Each new row is followed by its nearest point in the smallest flat space through zero that holds the last named rows.

q_672, 4 rows:
[[-13.1 -15.8  28.3   8.3 -13.7  -8.6  26.8   3.6  -3.5  11.3  16.1 -13.3
  -30.8]
 [-19.1 -33.9 -14.2   5.0 -58.5  -8.9  42.6 -49.8  10.4 -18.6 -17.7 -19.5
    7.0]
 [ 28.4  41.1 -11.5   5.0  50.1 -34.9 -45.0  18.3 -19.1   0.3 -17.2 -18.9
   13.7]
 [  2.9 -19.7 -33.6 -11.6  -7.4   1.5  47.4  -5.5  25.5 -20.9  12.7 -16.0
    4.0]]
New rows:
[-25.1  25.0 -20.9 -18.3  30.9  30.9  36.2  24.0 -24.6 -24.1 -24.8 -36.0
  24.2] : [ 13.3   4.5 -26.8  -8.0  17.1  -5.2   9.1   6.5  10.6 -12.6   3.2 -10.2
  10.1]
[ -7.0   0.2 -39.7   1.2  -4.8  26.2 -14.0 -36.6 -28.0 -25.2 -28.6 -13.4
 -31.8] : [ -1.2  -1.2 -12.8   1.7 -15.0  -4.3  -5.2 -21.7  -0.6  -9.2 -19.1  -2.2
  16.6]
[  1.1 -14.4 -26.7  -8.9  14.8  24.5 -27.6 -39.5  24.7  25.1  24.3  37.9
  11.3] : [ -1.0  -0.6 -13.2 -12.1  -2.8  34.8 -12.8  -1.0  11.2  -4.2  -0.3  33.3
  19.0]
[-19.4  -4.5 -29.9 -30.8 -27.0 -27.4  37.8 -28.0 -12.9  -0.5   3.6 -28.1
   8.4] : [ -2.6 -16.2 -19.4   2.0 -21.9 -19.4  33.5 -23.7   8.5 -16.5  -7.8 -27.8
   3.6]
[  1.3  -2.1  21.6  33.8  35.2   3.2   9.4 -15.2  25.1  14.4 -23.4   1.5
  -2.0] : [-0.2  2.9  7.5  3.4  2.3 -5.5 -4.3  2.2 -5.3  4.1 -0.6 -2.9 -4.5]
[  8.6   4.8 -39.3 -11.3 -20.1   5.3  31.4  -6.9 -29.6  13.1  24.6 -33.7
  16.3] : [  3.8  -8.0 -20.0  -3.3  -2.9 -10.0  24.8  -6.1  10.5 -12.9   1.8 -17.9
   3.0]

q_863, 4 rows:
[[ 37.4  44.6  18.4  -1.5  33.0  24.2  82.8 -24.2 -12.3 -41.6  62.4   7.8
   29.4]
 [-15.5  -8.5  43.5 -23.9  82.8 -13.2  49.6 -45.6  32.7  34.8  45.0 -16.6
  -27.6]
 [-16.1  -1.9   5.3 -29.6  66.9   3.6  80.4 -35.8 -35.8  42.2  67.3  -5.6
   31.4]
 [-29.6   8.9  23.6 -39.9  35.4  15.8  82.8  15.8 -26.2  -6.4  26.2  12.8
    0.3]]
New rows:
[-16.0 -14.3 -13.3 -45.0   3.8  34.2 -49.3   7.7   7.3 -15.2  -0.4  29.0
  -3.1] : [-12.7  -7.3  -2.2  -4.1 -12.4  -1.3 -11.9  16.4  -1.5   0.9 -18.8   3.0
  -8.4]
[-13.6 -10.9  -5.2  -8.6  -7.3  -1.4  -1.2   6.1   4.5 -33.0  -8.0  -4.6
 -32.1] : [ -7.5   0.9  11.2  -4.9  -6.2   1.3  -1.5  15.9  10.7 -13.8 -16.0   4.4
 -18.2]
[ 12.2  15.8  19.5   4.8   0.5 -17.5 -12.5 -12.0  15.6  30.2 -17.6 -15.3
  61.5] : [ 12.2  -3.3 -12.5  11.9   1.2  -5.4 -15.3 -19.1  -1.2  14.7   9.5  -7.4
  13.6]
[ 15.7   1.0   4.6  35.8  -8.6  13.6  20.0  -0.5  -9.0 -25.9   1.4  13.9
  18.8] : [ 20.3  18.0  -3.9   8.9 -11.0  10.4  10.3   1.2  -7.2 -24.8   8.4   5.7
  14.7]

q_475 (4 x 13):
[[ 19.6   7.9   9.5  32.3  26.6  28.3 -25.0  27.0  -1.8 -19.4  20.5  16.8
   14.5]
 [ -4.8  29.0 -16.5 -22.1  11.3  15.8 -68.3   7.5  12.3 -74.9  13.5 -35.6
    7.1]
 [-20.1 -32.1   6.9 -22.4  42.6 -16.7 -32.3  18.8  28.6 -73.0  61.3 -54.5
   -1.9]
 [ 40.6 -13.0  11.1 -21.7  19.6  14.5 -41.6  36.9  18.5 -25.1 -13.1 -34.7
  -18.7]]
New rows:
[ 37.7  17.7  28.5 -14.4 -14.6  28.8  -1.1 -10.4   0.2   9.7 -24.0  -0.7
   2.3] : [ 26.1  10.7   0.1  -3.1  -9.4  14.6 -10.6   8.4  -2.9  13.8 -32.0   4.2
  -7.3]
[-47.4   5.6   1.0  -8.9  13.6 -22.3   7.2   9.9 -13.4 -21.2  18.8  19.3
 -17.1] : [-27.0  -2.9  -4.2   1.6   3.8 -12.6   7.8 -12.5   0.7 -13.7  26.0  -2.4
   8.4]
[  8.2 -21.6  21.1  -5.3  47.8  22.5  -5.2 -31.4 -24.8   2.8   0.0 -20.2
   2.5] : [  6.2 -12.3   7.5   1.9  11.5  -0.1  -1.1  10.8   4.9  -3.6   8.6  -4.9
  -2.6]
[ 23.0 -24.1  -1.2  -4.8 -58.0 -29.6 -20.1   2.0  -5.3  -1.7 -30.6  18.7
 -14.7] : [ 12.5   3.2  -3.1 -16.9 -17.1  -1.1   1.6  -3.6  -0.4  17.6 -32.4  -5.7
 -12.5]
[ 25.8  58.0 -32.3 -16.3  39.0  17.0 -12.4  -0.2  -4.2   1.5  12.6   2.4
   0.4] : [  7.8  25.3  -7.3   5.9  -0.7  19.4 -27.4   4.1  -3.8 -17.4  -5.9   5.4
   8.3]
[-17.5   2.8 -17.9   7.9   7.7 -25.6  18.7   7.2  -6.5  -0.4  31.6  32.1
 -33.5] : [-17.8  -8.3   2.0  11.1   4.1 -10.0  19.2  -8.0  -2.6   4.3  20.6   8.9
   7.1]

q_397 (4 x 13):
[[-39.8   0.4  26.6  11.9 -18.0  -8.9  30.5  22.5 -59.0 -37.8 -19.8 -11.2
   -9.8]
 [ 16.0 -16.3  18.0 -24.0 -21.7  -8.1 -20.1 -24.8  12.9  -0.5   7.8  44.3
   11.9]
 [ 20.9  55.4  35.4  42.3  16.1 -14.4  20.5  18.6  19.4 -23.6  -9.8 -40.6
   16.5]
 [ 25.7 -27.2  15.8 -12.6  11.9 -39.3  48.3 -32.9  16.1 -26.7  12.8 -12.5
    6.5]]
New rows:
[-56.6  -9.5 -17.7  -5.2  -3.6  -9.5  32.3  53.4  -0.9 -39.9  50.5  12.3
  -1.6] : [-24.6 -13.9  -3.6  -0.5  -2.6  -2.1  20.7   8.2 -32.4 -12.3  -6.3 -10.5
 -12.2]
[  5.9  -5.5  -2.4  -4.6  16.1  -3.0  20.7  22.2 -20.4   3.6 -32.1  13.7
  15.1] : [ -8.9  -1.3   2.1   2.2  -1.8  -1.1   7.3   4.8 -12.2  -6.3  -3.6  -4.4
  -3.3]
[-10.2  24.4  19.1 -20.4   8.5 -71.0  36.5   6.7  15.3  12.9  20.1   0.8
  46.2] : [ 21.6   2.6  24.8   2.8   4.3 -24.8  23.8 -14.2  15.4 -21.2   3.8  -7.7
  11.5]
[-28.3   2.9   5.4 -14.1  20.4 -34.7 -21.5  29.5 -19.9  15.9  22.1 -12.3
  24.7] : [-8.7  3.1 -2.8  3.8 -0.8  5.0 -1.0  7.8 -8.9  0.6 -3.7 -3.5 -3.5]
[  5.4  59.2  46.2 -23.6 -28.0  -1.8 -14.2  27.7   7.7 -14.3   9.6 -48.9
 -19.1] : [  3.7  40.9  29.5  26.9  -3.4  -1.3  -2.8  19.2   1.3 -14.3 -11.8 -10.9
  11.1]
[-24.4  -3.9  14.7  39.5   6.7  13.6 -10.6  13.3  25.0   2.8 -13.2  29.9
 -13.9] : [ -3.9  15.7   4.5   7.0  -6.6  10.0 -17.4  10.7  -1.9   4.6  -5.3   6.6
   2.4]

q_794, 4 rows:
[[-81.8 -45.0  -7.4  25.0  44.5   4.2 -51.1  22.7 -23.1 -22.4  10.1   0.0
    8.7]
 [-45.0  -7.3 -25.1  20.0  18.4 -23.2  12.1 -14.1 -33.2 -45.9 -27.9 -11.1
  -18.8]
 [ -0.8 -25.0  -7.5   4.4  36.8  27.5 -48.0 -14.6   9.7  14.8  -4.0  13.4
  -13.9]
 [-52.4  15.6  17.2  -2.2 -17.6   4.3 -41.4  -0.2 -82.8 -13.1 -34.4  21.6
  -16.5]]
New rows:
[-24.3  30.3   1.0  16.4   1.0 -22.3 -25.8  -8.4   5.6 -13.3   3.6  17.2
 -18.5] : [-14.5  -0.5  -1.5   2.9   2.6  -0.7  -8.0  -3.0 -16.5  -7.5  -9.4   2.6
  -6.1]
[ 24.6   5.5  -3.0   6.8   0.0  -3.3  -4.6  -6.9  -3.7   9.2  -1.9  58.0
 -22.2] : [ 19.1   7.7   2.1  -7.3  -2.1  12.0 -11.8 -15.7  -3.5  12.1 -12.9  10.4
 -13.5]
[  6.4   6.1 -12.5   5.0   5.9   0.2 -44.3   2.2 -26.6  39.6   0.1 -10.4
 -12.6] : [ -1.0  -1.9   7.5  -4.5   4.1  17.8 -32.2  -4.8 -11.5  13.7  -6.5  14.4
  -7.4]
[  5.6   5.7  21.6 -31.5 -22.5  -7.8   8.2 -44.2  13.8  58.0  24.6  -1.6
 -14.3] : [ 36.0  14.4  11.8 -14.5 -16.5  11.8  -0.3  -4.5  11.9  24.3   2.4   8.4
  -0.1]
[  4.7 -17.6 -28.3  15.8 -11.8  -2.4 -11.2  10.6  51.9 -48.4   1.5  -3.5
   2.6] : [ -1.5 -17.0 -16.3  10.8  21.0  -7.7  14.2   0.0  26.1 -10.3  10.2 -13.3
   4.0]
